The same things were measured in two ways. Each way mixes the same 10 hidden numbers, adds some noise and spreads widely along 6 directions of its own, which tell nothing about the thing.
In the rows, 128 means zero.
Some things both ways: the first way, then the second way.
[124 101 139 155 131 150 102 131 136 113 124 129  97  95 152 114 124 144
 130 150 122 133]
[125 179 179 167 153  90 164 134 117 108 137 124 126  78 128  73  99 129
  75 174 117]

[141 156 111 111 103  94 114 146 135 124  66 171 142 120 133 130 104 122
 121 117 100 140]
[ 93  82 127 132  93 139 103 147 102  97 117  93 158 137 145 143 150 134
 104  40 148]

[127 185 124 123  69 106  99  96 129 252 200 109 183 128 125 115 151 132
 157 133 150 155]
[187 248 156  84 136  71 147  85 138 133 123 157  89  91 151  74 118 161
 132 237 123]

[155 148 132 165 127  76 115 123 112 106  84 133 174 130 122 128 117 110
  98  97  79 104]
[114 107 132 140  87  96 115 137 131 123 131 134 122 109 134 114 153 149
 116 106 136]

[131 141 118 124 119 133 195 165 140 171 133 152 158 142 116 119 141 147
 102 143 113 106]
[ 81  87 101 133  99 158 132 107 133 169 159 126 158 121 101 141 116 123
 156 101 138]

[137 140 158 121 129 138 179 136 145 162 186 120 145 132 155 152 129 132
 160  81 134 118]
[142 101 163 109 154 123  83 103 138 117 140 123  91 131 162 170 148 121
 116 130 131]

[108 107 128 143 151 167 132 134 143  97 137 136 104 132 149 109  97 104
 111 135 113 110]
[142 136 109 112 124 151 117 123 141 123 129 133  91 137 145 151 123 127
 117 143 150]

[127 147 147 150 114 101 150 181 173 168 191 125 136 132 161 146 165 142
 119 115  96  90]
[ 57  64 131 121  95 132 151 166 111 107 127 123 182 139 131 119 147 118
  65  48 167]

[105 118 105 131 116 168 112  99 151 111 155 149  88 121 150 126  81  85
 107 126 151 144]
[179 145 109 110 130 153 101 117 109 100 131  92 103 115 183 143 135 128
 115 117 119]

[172 118 193 151 166 170 190 181 158 166 148  79 166 158 115 139 160 157
 103 103 117  82]
[ 95 137 129 144 123 136 183 141 101 119 145 106 189 106 115  84 101 126
  98  94 100]

[ 73  97  92 111  87  98 127 161 102 130 106 178 111 121 137 140 101 127
  92 215 133 125]
[ 75 102 106 115  83 142 151 166 115 131 133 149 185 140 115 113 115 134
 125  71 165]

[ 75 149  85  95  96  87  71  95  86 108 133 143 100  99 178 128  95  93
 134 181 149 159]
[115  93 159 126 127 133 196 123  88 164  83 107 175 174  96 145 157 103
 152 100 130]

[115 134 157 115 154 186 148 121 122 111 157  70 143 144 156 123 111  98
  95 136 135 103]
[168 109 148 176 184 130 158 114  98 130  99  40  56 125 144 138 125  79
 125 196 100]

[172 126 139 145 164 112 130 143 184  90 106 155  60  96 149 163 152 138
  94  55 102 141]
[140 190 130 122 149  89 146 173 107  48 164 170  99  99 166  91  80 142
  19 170 142]

[126 101 125 150  92 127  90 148 117 121 131 128 122 113 146 142 131 131
 117 191 145 120]
[147 126 166 145 136 108 126 147  90  99 106  80 137 100 178 108 148 116
 105 108 125]

[149 174  83 163 148  96  98 118 115  97  99 139 111 110 112  85 129 129
  96 114 106 140]
[168  90  59 142 121 208 102 120 171 176 125 135  56 174 150 217 150  77
 133 151 132]

[ 84 145 118 112 120 109 100 139 107 131 157 124 128 120 143 141 102 133
 127 143 155 147]
[168 162 162  99 147 112 213  94 108 140 114 144 108 123 124 120 138 132
 101 181 113]

[146 141 148 142 155 129 118 115 113 134 130 106 176 135 129 113 135 103
 133 125 104  97]
[105 111 171 103 138  82  80 111 158 132 124 129  72  96 146 109 107 157
 171 183 184]

[141  85 112 150 132 110 106 137 131  75  57 179  97 108 111 147 115 117
  68 137 113 126]
[165 146 114 100 117 154 103 110 114 133 132 123 129 130 163 158 161 127
 149 115 151]

[188 186 138 132 166 152 149 135 165 163 107 130 178 138 100 108 141 145
 134  84 118 131]
[ 93 129 109 123 101 171 108 151 163 153 105 172 135 162 107 158  90 146
 166 119 185]

[167 150 124 110 127  54 125 153 116 168  65 168 159 105  98 150 188 166
 108 136 104 139]
[ 92 129 183 128 142 103 172  90  85 133 163 100 186  77 104  85 121 137
 126 115 138]

[134 130 126 108 133 107 118 127 147 120 105 170 111 104 132 165 124 126
 113  95 136 153]
[166 163 160 117 165 118 124 121 120 105 123 141  79 130 159 152 125 130
  99 184 162]

[119 159 123 139 146 121 126 147 144 107 138 121 165 135 150 140 120 130
 111 126 132 101]
[147 104  83 125  96 187 138 149 105 137 114 139 134 172 159 188 152 102
  99  90 164]

[207 124 135 133 115  94 118 142 145  85  42 154 101  84 104 184 161 165
  79  62 122 159]
[158 136 165 138 143 121 119 163 101  86 136 126 103  91 192 127 143 100
  66 147 136]

[136 132 151 116 124 119 121  90  84 126  82  99 164 119 145 141 109 115
 115 135 126 128]
[ 92 126 173 176 141  90 192 123 101 192  98 104 184 148  78 104 117  93
 182 153 108]

[121 162 137 170 155 143 140 101 133 151 217 101 137 138 186  78 108  84
 195 116  99  95]
[121 136 119 116 109 123  95 109 153 100 150 145 117 125 126 136 134 173
 111  83 121]

[161 120 138 155 125 157 141 193 121 146 139  89 146 125 133  98 195 169
 117 224 112  77]
[118 141 163 147 144 112 125 131 116 116 141  95 116  66 152  83  98 122
 134 167 140]

Other things, the second way, with their names:
<226>: [179 163 138  99 127 139 130  82 136 180  75 118 118 170 128 170 172 127
 195 144 139]
<433>: [114 112 141 171 135 156 131 169 137 125 102 107 118 128 127 140 129 103
 118 120 148]
<140>: [122  99 183 125 177  78 127  71 142 105 156  51  78  60 132  75 118 141
 121 159  70]
<3>: [138 159 139 143 124 144 194 161 123 153 102 168 151 160 106 139 158  96
 104 141 143]
<263>: [164 122 106 179 163 173  93 168 130 150  79  98  82 201 148 210 136  52
 169 155 144]
<384>: [122 170 192 147 160  61 143 105 100  86 166 131 146  85 116  86 113 170
  89 131 111]
<332>: [167 232 156  78 137 104 168  89 112 127 116 169 154 132 133 103  85 174
 138 167 105]
<215>: [160 111 142 165 153 138  67 124 150 128 130  96  97 140 157 176 174  97
 149 116 117]
<192>: [166 167 157 103 168  93 150  73 121 119 136 101 107 128 131 113 134 150
 132 153  94]
<343>: [126  97 128 113  93 110 137  73  76 181 155  84 167  86 152 111 153 115
 181 118 105]
<196>: [137 138  96  74 114 144 101 108 111 115 152 137 106 122 169 146 116 136
 104 141 173]
<247>: [191 180  97 107 120 142 152 139  95 114 142 167  91 121 186 142 115 131
  82 179 148]
<5>: [164 176 154 103 120 130 104  82 115 123 153 137 116  80 163 130 141 162
 132 140 151]
<414>: [104 116 131 100 128 117 125 133  95 110 171 154 170 125 164 130 110 113
  74 114 139]
<214>: [121 112 137  66 101 135  90 105 147 149 112 121 119 120 150 126 145 142
 191 123 177]
<315>: [144 164 127 112 121 137 137 101 118 164 109 133 156 161 113 145 124 136
 185 130 135]
<404>: [115 101 115 146 149 167 104 168 130 101  97  95  97 171 143 168 110  97
 109 116 170]
<50>: [122 117  89 138 122 139 123 107 116 121 165  67 136 101 144 106 100 135
 144  94  78]
<386>: [ 94 112 164  42 120  93 111  88 151 143 149 147 114  87 130  95 122 155
 166 163 179]
<436>: [153 130 146 123 139 130 155 109 117 172  64 122 123 190 126 171 157 100
 152 154 141]
<31>: [119 133 105  57  95 130 155 120 119 119 125 132 130 126 146 100 106 151
 125 124 138]
<211>: [120  40 115 155 127 175 117 111 147 168 119  73 101 135 137 174 149  82
 152 110 107]
<344>: [ 97 109 134 153 130 137 105 156 167 159  95 128 110 160 114 149 131  97
 166 149 168]
<437>: [163 135 113 144 177 136  99 135 121  76 137  90  39 118 187 149  95 105
  61 184 155]
<443>: [179 171  79 102 105 158 152 107 150 183 102 175  99 186 117 172 139 127
 182 171 118]
<144>: [146 146 116 115  95 137 134 112 122 164 152 198 152 145 132 171 148 132
 133 124 126]
<395>: [110 129 120 142 111 146 128 187 170 133 106 181 101 152 124 148 125 112
 119 149 179]
<387>: [138  97 118 175 157 115  97 151 101  75 137  71  94 132 165 142 117 109
  87 109 101]
<142>: [131 132 150 136 139  71 135  86 109 156 127  91 120 111 147  96 119 117
 137 176  91]
<403>: [111 124 166 158 153  85 155 119 118 125 140 147 102 125 112 128 100 148
  87 167 135]
<173>: [131 144 127  57 103 117 109  76 120 153 107 131 130 135 141 127 109 169
 196 136 142]
<27>: [110 104 144 170 109 148 200 174 124 131  86 146 125 146  96 143 157 101
  74 116 141]
<66>: [118 138 101 135 112 157 153 163 115 130 139 162 144 155 115 147 112 115
 125 122 143]
<259>: [ 69  34 194 112 139  64  62  98 127 127 117  49 127 103 151 105 144 127
 167 105 136]
<96>: [145 120  87 149 110 165  95 150 156 124 142 174  69 131 154 178 123 127
  88 143 156]

Some of these things the first way, each followed by its name:
[125 140 107 135  88 141 115 128 129 157 159 132 128 131 130 106 134 105
 120 157 122 125] => <214>
[154 148 100 126 119 125 131 120 127 115  78 160 114 118  86 124 105 133
  71  85 128 161] => <211>
[105 123  90 121 101 134 149 131 137 130 113 178  85 136 111 134  73 114
  68 109 143 155] => <443>
[141 111 158 140 134 170 151  92 130 128 125 113 139 127 143 120 114  97
 115 107 103 109] => <344>
[ 83 146 121  83 132  77 101 131  89 165 100 155 161 123 126 135 126 129
 133 189 142 139] => <437>
[122 150  97 133  88 102 125 124 106 111 108 134 156 123 135 138 118 119
  78 143 123 120] => <343>
[ 91 131 100 118 128 135  98  72  68 121 101 133 120 127 134  85  57  79
 131 176 142 149] => <50>
[123 133  91 147  63  86 107 153 149 158 157 166  70 106 161 117 154 127
 121 170  93 126] => <259>
[ 94  92 152 115 141 218 136 112 167 125 161 141  95 129 154 142  34 114
 156  99 195 160] => <332>
[156 161 124 152 158  56 144 204 149 148 112 163 140 123 123 137 183 182
 116 138  96 107] => <403>
[136 140 144 117 155 114 141 160 147 121  85 149 154 132 117 142 129 138
  96 105 104 118] => <196>
[173 162 148 149 156 114 125 117 112 166 150  94 125 135 115  91 159 114
 131  90  93 122] => <140>
[151 170  89 147 139  77 117 151 126 102  78 172 145 110 110 117 129 157
 111 123 114 136] => <96>
[145 158 160 143 137 102 112 161 120 153 137  87 172 140 140 126 149 136
 133 144 116  97] => <436>
[218 124 138 112 128 111 181 179 138 134  24 149 122 130  82 160 182 154
  51 117  98 118] => <263>
[118 131 161 114 139 116 123 116  73 143 124  96 183 136 128 120 123 109
 134 141 107 108] => <386>
[ 88 135 110 134  89 152 155 174 149 128 198 124 111 123 174 127 125 137
 117 158 131 110] => <27>
